The first 10 rows are patterns. Each new row is the sum of 2 different patterns, raised or lowered, with some noise. Before adding, each is slid sideways (what falls off one end comes back at the other), maybe read backwards, and multiplied by a number that may be negative. Names go in the order of the patterns.
In the rows, zero is written as 128.
Some rows, each with the names of its patterns after it:
[114 126 149 150 111 182 108 135 112 100  99  86 131  85  96 108 122 128
 131 103 132 112 116 100 113 138 145 111 114 158 130  96 100 118 120 104
 125 145 145 116 128 133 141 137 126 155 147  89] : q24
[ 98 157 129 153 138 130 121 131 142 161 147  97 137 143 142 141 136 123
 123 135 136 127  94 121 102 134 124 131 150  99 142  98 146  75 123 138
 130 130 124 120 161 124 133 124 111 147 155 120] : q201
[157 142 120 138 138 110 129 128 126 147 130 137 146 112 140 125 106 125
 161  83 107 108  99  92 159 104 129 144 139 140  99 142 144 134 112 124
 130 115 114 141 146 134 117 112 128 106 174 122] : q340
[125 146 117 150 119 125 144 126 135 148 134 124 126 101 120 120 143 136
 132 117  97 171 127 132 129 141 134 137 132 155 104 130 129 115 113 109
 102 140 134 129 134 148 105 121 108 131 125 122] : q875
[121 135  87 133 109 118 141 103 110 160 133 122 138 116 120 114 140 181
 141 126 102 118 110 134 109 139 109 108 147 127 152 127 115 155 127 135
 177 116 157 103 142 155 102 113 151 116 134 115] : q73
[124 133 143 160 126 142 129 113 136 116 101 102 130 120 106  89 142 106
 155 143 121 157 159 138 117 132 121 113 134 134 121 120 129 141 118 136
 131 164 144 125 137 119 116 129 127 154 113 133] : q792
[151 126 137 151 115 136 148 119 135 162 145 126 138 127 112 124 159 145
 127 142 127 137 112 144 124 119 113 124 130 132 101 168 133 127 111 156
 124 109 128 162 118 142 120 115 145 108 142 160] : q14
[132  98 129 152 133 124 126 108 126 131 108 133 121 152 140 104 153 108
 170 110 110 140 156 145 122 118 146 137 139 109 107 137 129 133 127  69
 121 163 144 118 141 123 107 134 136 138 126 134] : q358
[124  89 128 113 111 143 125 111 110 113 167 123 117 129 127 169 131 124
 114 115  98 142  99 136 135 140 130 144 107 116 115 108 121 134 126 126
 140 150 111  94 118 129 106 133 151 121 133 131] : q446
[110 175 128 124 135 123 104  56 148 126 136 120 134 123 129 133 130 133
 115 140 110 129 123 142 111 105 106 111 150 113 123  98 130 139 116 114
 129 141 101 136 140 132 127 138 127 113  85  97] : q807

New rows, each followed by the names of its patterns:
[131 118 137 143 138 150 119 136 135 125 107 137  90 133 136 154 143 124
 122 113 124 139 137 124 140 138 109 120 156 110 106 114 143 141 121 163
 147 156 130 165 120 139 132 145 125 141  97 141] : q340 q14
[112 146 114 111 171 125 123 125 145 149 143 107 154 112 132 133 115 104
 100 102 139 126 101 125 125 106 114 107 141 100 129 100 151  76 140 121
 120 139 118 126 162 126 122 118  85 128 135 131] : q201 q875
[114  55 142 124  71  94 133  87 124 104 101 128  75 111  91  86 126  97
  85 141 132  98 147  81 101  86 107 152 130 115  76  89  95 107  82 118
 104 102 100 114 133 119  98 109 128  86 124  84] : q340 q73
[120 110 110  96 117 116 108  90  93  98 117 121 103 111  68 124 118 114
  92 110 107 105 122 111  86 102 102  99  90  60  96  93 113  87 118 116
  85 100  75 100  82  97 103 118  93 113 102 107] : q201 q875
[148 129 146 130 133 132 146 134 121  81 117 122 136 134 124 142 109 118
 123 151  91 131 145 128 151 122 127 154 123 137 113 127 153 129 117 125
 128 134 117 129 131 108 137 134 133 139 100 145] : q201 q73
[151  94 160 153 163 174 157 174 136 189 193 130 149 139 138 156 132 149
 151 148 171 130 125 168 166 128 158 163 164 149 146 148 161 129 140 149
 143 142 132 121 151 100 131 179 141 144 116 106] : q24 q875
[124 114 102 102  97 107 143 130 141  50 107 106 102 120 152 165  97 106
  84 117  87  85  82  98  96  82  83 104 102 126 121  87 143 150 132 110
  88 113  97 137 109  87 108 119 112  86 133  98] : q792 q807
[115 108 154 137 107 117 141 112 123 143 105 130 129 115 124 122 119 169
 110 161 123 134 126 113 153 111 137 138 166 136 116 116 138 134 127 107
 104 121 122 153 112  71 111 146 141 119 130 106] : q201 q358
[128 103  88  83  81  81  93 123 106 115  98  93 110  99 127 134  86  56
  95 106  71  97  85  77 122 122 118  92  73 133 126 118  81  72 116  86
 115  80 127 118 106 133 110 102 107 103 135  87] : q792 q358
[155 174 158 171 151 130 146 155 127 158 143 161 152 107 170 177 155 157
 152 159 185 146 179 161 145 153 140 145 164 148 141 172 156 169 106 138
 153 133 154 155 149 160 146 176 150 144 154 143] : q73 q446
[133 116  90 100 119  74 106 109 114 119 113 130 103 137 111 142 111 105
  92 140 101 103 113 144 108 105  87 107 125  73 112 146 135 111 116 135
  99  99 106 108 109 123 105  98 112  85  82 127] : q24 q14
[113 133 126 106 170 153  94 161 112 178 123 112 173 153 160 135 112 164
 153 120 113 118 132 140 145 140  75  88 153 149 143 151 143 111 150 131
 152 146 123 135  91 133 163 118 131 126  82 140] : q73 q358
[206 154 146 158 145 150 161 170 173 155 160 177 140 169 173 135 140 186
 115 138 151 132 122 200 131 162 161 162 185 114 182 147 174 153 148 143
 135 147 179 166 158 141 153 169 132 203 148 186] : q340 q358
[148 139 162 144 116 168 141 199 180 166 146 154 211 167 154 172 167 152
 165 136 165 133 163 155 158 125 142 137 177 169 149 165 162 109 150 135
 167 146 152 159 176 144 171 163 159 166 165 153] : q875 q792
[182 143 149 118 140 171 113 145 118 145 181 133  99 185 129 159 174 184
 107 189 148 109 137 126 141 115 149 150 158 147 150 151 140 120 117 119
 170 162 156 172 108 123 129 105 141 121 131 164] : q340 q446
[158 138 153 151 172 182 137 180 129 183 133 126 122 123 172 100 158 160
 165 170 193 110 158 159 148 125 155 145 160 142 128 176 155 131 151 138
 139 143 140 145 170 108 172 157 176 168 148 159] : q24 q340
[ 73 106 105 138 120 117 122 112 103 115 118 111 136 106 125  93 151 120
 128 110 118 139 120 114 142 138 157 133  96 142 142  90 120 123 113 126
 102 123 111  89  97 138 103  88 142 101  74 134] : q340 q14
[152 169 151 149 163 112 133 182 184 162 170 155 149 159 151 153 158 158
 152 122 150 174 142 141 172 145 155 147 124 168 120 186 161 143 190 153
 212 138 163 181 188 170 148 144 182 159 172 145] : q24 q358
[121 131  77 102 131  87 115 175 103 101  98 118 184 144 102  79  88 104
 126  83  98  84 110 149  76 154  91 123 131  91 126 156 120 141  90 144
 144  93  93 117 102 144  99 101 122  64 110  92] : q73 q358
[110 118 136 131 121 153 104 141 128 136 135 126 118 113  88 138 130 138
 123 134 119 123 117 118 142 136 112 154 127 112 113 143 119 111 145 146
 143 139 139 131 160 146 133 107 141 127 122 145] : q875 q792
[136 139 120 154 137 132 140 169 122 146 141 124 149 127 144 155 157 143
 146 123 135 120 147 147 159 144 160 153 147 109 155 127 133 146 144 122
 113 138 181 142 129 148 134 153 142 148 122 131] : q14 q446
[ 64  80 123  98 111  97  99 112  80 117 134 120  90 115 117  88  83 108
  96  99 136 123  99 112  84  96  93 130 113  90  94 103 100  86 125  92
 100 106 114 103 110  92 157  97 112  67 115 101] : q792 q14
[118  94 137 101 108 139 139 121  83 143 129 133 113 117 115 112 117 143
 141 105 116 116 126 113 151 111 134 129 114 122 105 102 103 119 115 131
 133 106 136  91 135  86 101 120 139  91 104 100] : q201 q340
[125  98 120 114 120 117 142 114 148 108  96 116 127 131 118  81 101 119
 110 116  95 114 116 132 121 127 116 125 119 106 102 110 102 117 116 109
 140 120 108 118 121  90  87 115 129 121 113 114] : q875 q446
[116 130 154  90 142 138 149 141 130 184 122 127 122 107  96  98 112  86
 100 115 121 138 114 110 128 122 123 102 118 124 117 114 115 156 121 101
 113 125 116 106 133 144 138 126 120 110 121 139] : q24 q792
[ 97 114 153 127 122 134 134  87 143 198 150 133 132 122 178 115 120 127
 133 118 143 136 107  91 160 138 101 166  95 173 110  82 119 129 145 111
 147 147 118 145 122  83 118 166 123 128 149 129] : q14 q358
[ 92  80  79 118  99  94  95 110  76 142 118  92 139 115 121  97 105 108
  90 128 106  89 120 120 107 118 111 141 146 122 122 110 101 113 110 119
 121  86 121  96 119 114 131  94 122 118 127 122] : q73 q792
[153 132 170 160 179 156 143 175 136 160 124 143 159 192 185 152 149 149
 182 164 143 133 151 127 164 142 101 166 184 184 175 198 150 147 185 206
 153 177 136 146 137 130 150 154 165 153 145 170] : q792 q358
[154 132  99 104 165  94 106 117 152  86 121 132 149 132 126  73 132 106
 118 120 150 177 115 144 106 110 110 131 114 127 144 118 120 122 140 104
 140 113 130 157 165 140  81 144 110 136 128  98] : q14 q807
[134 110  99 109  80 138  96 102 116  65 117 124 127 122  84 114 128 130
 154 123 126 126 115  66 116 143  97 113 154 147  96 109 111 127 103 115
 133 137 144 162  92 138 118 122 113 134 110 104] : q24 q446
[134 158 170 157 155 149 163 136 155 161 182 157 162 182 140 152 145 130
 150 139 164 142 141 140 154 157 149 129 166 165 152 138 159 156 152 150
 144 171 159 159 140 157 160 134 155 174 174 158] : q24 q446
[162 154 129 164 179 151 168 142 142 168 151 155 204 175 161 149 193 167
 184 189 128 176 192 201 153 154 166 157 152 170 197 146 157 151 165 131
 172 165 190 174 171 112 160 137 184 163 178 211] : q14 q807
[110 141 116 107  97 125 133 128  95 133 135 153 125 113 145 150 125 123
 144 135 115 135 139 135 131 134 156 137 117 128 155 154 142 130 155 116
 138 123 135 106 113 131 114 124 143 130 143 135] : q24 q792
[ 98 100 116 115 118 144 110 132 167  91 135 122 149 112  80 122 122 131
 119 103 112 113 122 129 143  98 130 101 100  99 133  89 111 117 124 137
 119 105 101 117  86 116 134 126 111 125 137 109] : q201 q446
[ 93 133  83 105  95 120  80  91 102 105 106 109 122 123 108  92 109  96
  84  93  91 109  82 121  84  83 103 121 101 108  93  73 105  72  96  84
  83  81  91  73 106  84 100 112  95 117 119  99] : q201 q792
[125 103  96  63 128 140  96  89  90 126 117 128 119 121  91  75  97 119
 107 110 132  54 120  70  99 120 103  97 141 115 127  92  88 105  97  83
 143 115 123 137 107  80 163 100 117 122 130  71] : q340 q875
[161  96 144 205 118 122 156 127 147 146 149 149 108 155 166 146 186 121
 138 175 132 171 146 169 126 191 166 185 159 148 132 150 102 162 130 163
 150 114 142 157 199 120 138 150 141 153 199 138] : q201 q73
[106 154 130 117 107 124 127 111 124 141 144  94 130 127 106 135 123 105
 145 149 128 126 121 117 101 127 175 141 120 115 112 117 114 123 125 103
  98 130 121 138  99 144 140 119 110 169 110 123] : q73 q14
[115  98 102 123 121 118  94 105 111 113 102  67 109  84 130 117 139 104
 126  95  97 110 115  98 126 126 116 112 106 121 105 103  94  95 133 113
 135 126 135 118 118  95 107 120 113 128 119 110] : q340 q446
[156 121 195 116 143 125 145 182 144 168 149 153 119 162 163 145 136 145
 133 126 138 104 102 177 146 149 153 134 106  85 141 175 163 119 137 159
 154 150 155 124 145 164 132 150 134 167 183 110] : q201 q807
[109 137 133 145 134 115 138 141 151 100 121 148 138 137 139  86 115 130
 124 112 175 128 112 142 137 125  82 150 134 114 126 154 133 130 133 118
 134 125 126 126 128 148 151 103 135 101 154 136] : q358 q807
[109 107 147 102 113 139  94 108 101  99 114 103 111 124 109 116 121  84
  89 122  72 137 118 131 110 106 106  98 135 144 108  85 128 112  99 105
 127  93 111 106 123 129  84 153 153 138 121 141] : q340 q358
[ 79  57  63 101  67  86  93  95 100  82  94  99  92  86  72  66 105  99
  88 101 111 108  98 101  93  99  99 126 101 124  73  87 106  87  83  93
 121 106  81 100  93 107 118  95 130  79 110  83] : q24 q792
[132 153 153 138 122 143 154 148 118 129 132 111 113 141  78 104 177 135
 162 164 136 118 162 164 152 128 151 138 101 140 123 126 128 139 117 148
 113 120 137 140 160 135 123 139  87 163 116 129] : q792 q358
[ 90 170  74  63  89  99  90 140 104  77 115  99 134 138  98 100 148 119
 113 121  72 133 128 110 125 130 119 201  83 146  92 138 100 129 131 101
 133 127 147 106 112 123 133  99 118 113 116 104] : q201 q340
[136 123 135 124 153 134 133 131 142 149 140 141 151 124 112 116 150 138
 122 163 103 163 133 133 141 148 147 155 132 146 136 120 138 114 119 144
 133 136 160 123 122 163 155 156 149 159 110 130] : q340 q792
[137 129  86 113  92 147 123 114  67  83  88 127  85 128 109  94 160 128
 141 112 107 128 136 121 161  94 134  98 127 154 121 102 142  96 131 104
 102 117  83 124  85 100 129  82 109 171 143 104] : q73 q792
[139 151 172 130 141 128 161 147 150 155 131  95 141 154 133 143 139 143
 143 130 160 147 128 154 154 141 174 149 141 159 147 164 128 155 164 141
 112 163 123 165  92 144 158 125 139 150 121 151] : q73 q14
[139  92 137 138 121 119 133 150 185 108 150 118 141 144 125 156 139 150
 145 171 121 126 126 135 150 128 125 132 107 133 159 100 100 143  97 122
 116 105  86 154  91 159 151 115 125 126 144 141] : q201 q340
[142  91  98 159 120 121 123  99 145 110 115 151 111  99 124 112 130  80
  97 133 105  96 103 109 101 110 106 186  98  76  89  85  86 132 115 125
  92  98 111 115 100 115  87 116 104  98 103 108] : q340 q73
[ 90 170 125 159 140 142 143 173 143 138 132 154 148 160 148 109 132 173
 137 123 151 148 144 113 172 155 143 154 109 133 120 179 127 122 106 159
 160 144 129 141 111 166 156 128 131 128 159 161] : q340 q358
[126 138  97 110 143 117 124 112 163 138 150 146 111 130  87 141 103  95
 133 124 148  71  87 124 105 119 129 118 131  83 122 121 142 123 115 112
 146 107  99 145 129 122 142 157 139 137 153 155] : q24 q792
[138 141 143 125 196 141 124 126 138 154 159 161 177 163 147 138 135 135
 156 113 168 111 144 151 139 109 137 181 181 120 151 160 139 174  98 122
 132 145 170 121  98 138 136 133 162 158 171 150] : q792 q358
[116 118 119 104  88 111 101  96 113 100  89 139 104 124 114 143 120  99
 129 140 113  88 105 128 146 116  99  79 122 116 125 118 104 117 130 115
 102  93  97 153 122  98 119 111  80 109  94 138] : q875 q358
[ 91 112  97  72  78  76 117 114 105  47 126  97 132 115  90  93  84  74
 124 108  80  91 109 116 118  99  87 106 112 100 107  59  61  47 109  79
  73 139  56 146  90 121  48 119 135 111  92 109] : q201 q792
[120 158  95 149  94  98 150 148 105 144  91 156 160 121 141 105 116 145
 132 150 104 106 137 140 139 132 114 108 124 121 198 127 140 110 159 141
 115 130 154 115 110 114 121 108 133 106 121 101] : q201 q73
[136 142 150 178 141 126 185 150 157 117 176 142 147 132 154 154 153 117
 129 116 157 131 120 114 147 176 121 194 124 165 169 154 139 114 148 164
 171 156 154 149 144 139 167 170 145 127 146 165] : q24 q201
[ 84 110 131 129  94  88 133 134 140 108 123 116 125 178 143  69 100 128
  96 114 126  94 116 112 121 117 126 132 114  81 116 119 116 135 131 108
 151 107 124 105 106 145 106 141  74 134 117 100] : q875 q358
[ 62  57  93 116 101 123 116 115 106 110  88  73 128 121  87 117 145 107
  72  79 144 106  86 115 135 169 109 117 111 120 102 127 120 144  88 116
 118 151 121  94 159  82 118 107  91  88  88 139] : q24 q446
[111 113  91 106 121 108  99 146 120 112 132 129  81 131 108  96 113 117
 128  88 105  95 110 114  99 131 113  87  94 118 103 114 108 138  65 110
  89  96 102  96  98 125  95 112 105 104 103 111] : q340 q14
[128 146 106 110 124 130  94 122 144 150 137 106 125 133 138 113 109 139
 146 140 102 162 126 123 122 112 117  80 139 135 126 130  87 142 108  91
 121 127 166  96 116 114 111  98 123 127 116 121] : q24 q807
[145  86  92  84 108 105 105  92  86  96  84 133  85 125 105  99  95 116
 105 113 109  83 118 102 124 106  83 114 109  87  86 135  65  80  84  84
  74 114  97 129 130 116  70  84 108 103 105 105] : q340 q807
[131 115 120 127  94 124 177 151 140 124 103 150  72 154 127 148 165 172
 171 142 174 167 164 139 138 143 164 129 148 133 158 146 133 123 155 141
  90 156 168 165 145 151 164 142 121 135 134 135] : q24 q875
[ 95 108  96 165 105 113 169 120 104  66 157 136  98 125 156 109 130  98
 119 146  97 106 136 127  90  97 137 130 111 118 124 129 131 106 104 111
 117  82 114 142 126  99 101  79 126  64 104  90] : q24 q14
[128 179 155 148 163 154 164 156 157 139 144 146 128 142 155 138 157 156
 141 148 184 148 125 150 163 130 166 160 163 150 130 150 175 170 154 167
 168 151 108 183 140 127 132 170 153 139 108 179] : q792 q14
[146 122 112 148 152 138 137 136 125 126 119 128 140 155 136 122 137 122
 169 118 151 140 117 154 145 129 145 141 116 159 119 135 142 122 148 159
 120 134 156  96 142 109 103  97 159 127 126 141] : q340 q446
[166 127 145 128 139 125 162 131 145 152 141 154 146 121 147 151 148 165
 149 129 168 148 161 140 119 139 176 119 124 141  99 107 186 132 130 153
 152 148 137 149 152 147 129 144 139  97 138 134] : q201 q340
[ 94 130 120  66  93 122 120  92 125  93 117  96 152 119 100 117  72 105
 126  95 115  65  65 123  80 122  58  80 128 128  93 137  88 138 104  91
 126  97 106 129 102 135 134  80  93 111  98 105] : q73 q446
[145 113 152 129 112 165 138 181 154 114 187 127 182 169 120 179 143 169
 164 114 145 170 144 134 116 145 151 113 147  82 126 180 135 122 182 144
 122 157 138 146 131 159 190 131 141 143 139 123] : q73 q358
[150 158 165 163 126 137 164 159 149 137 140 169 102 129 183 173 134 132
 143 164  83 171 136 168 182 163 194 138 164 163 168 149 136 157 166 134
 169 156 150 150 145 130 165 168 126 129 166 173] : q24 q14
[103  73 129  98 122 103  87 113 107  82 103  90  77  92 104  95  91 100
  96 119  95 102 120  83 100  90  71  83 118  71  99  88  94 102  81 103
 117  85  88  93 105  94  83 110 100  78  89  81] : q340 q792
[ 96  90 112 103 132 114 129 151 107 134 160  63  98 141 102 101 110  87
 103  77  95  95 101 116 105  89 120 116  90  89 103  65 115 113 155 124
  99  75  89 105 124  91 118 107  88 106  95 149] : q340 q73
[119 118 100 118  98 118 110  85 154  72  80 101  82  68 123  96 103  84
 136  59 140 130 100 106  92 112 116  73 110 107 113 136 130  99 149  87
 152  94  69 101 133 111  97 111 104  97  84 113] : q340 q358
[148 127 105 124 150  86  94 121 127 104 147 123 125 121 136 130 103 137
 163 129 125 135 116 119 126 147 147 102 119 120 126 110 131 118 150 147
 128 153 124 132 121 119 115 135 115 146 146 122] : q340 q446
[148 138 141 165 140 162 169 137 165 134 142 136 151 147 170 175 154 139
 155 160 159 148 174 145 119 160 141 145 144 138 171 125 137 131 131 120
 180 146 124 153 154 136 140 148 153 157 152 156] : q340 q792
[134 134 115 131 125 131 119 146 135 152 121 126 155 156 148 117 151 142
 147 127 130 136 156 153 116 118 123 124 129 138 110 121 153 178 172 140
  84 143 153 133 124 142 225 100 150 110 145 143] : q358 q807
[132 112 107 111 144 106 117 126 153  84 104 142 121 135  91 120 113 131
 127 107 132 117 127 115 124 105 127 103 123 117 104 119 112 102  93 157
 147 122 110 120 121  59 120 130 137 125 114  90] : q875 q807
[128 172 132 121 142 162 171 147 161 171 157 120 159 169 142 131 149 169
 162 170 144 182 118 152 135 156 180 179 139 195 174 172 161 130 162  95
 152 137 121 152 172 183 110 149 160 150 151 162] : q24 q340
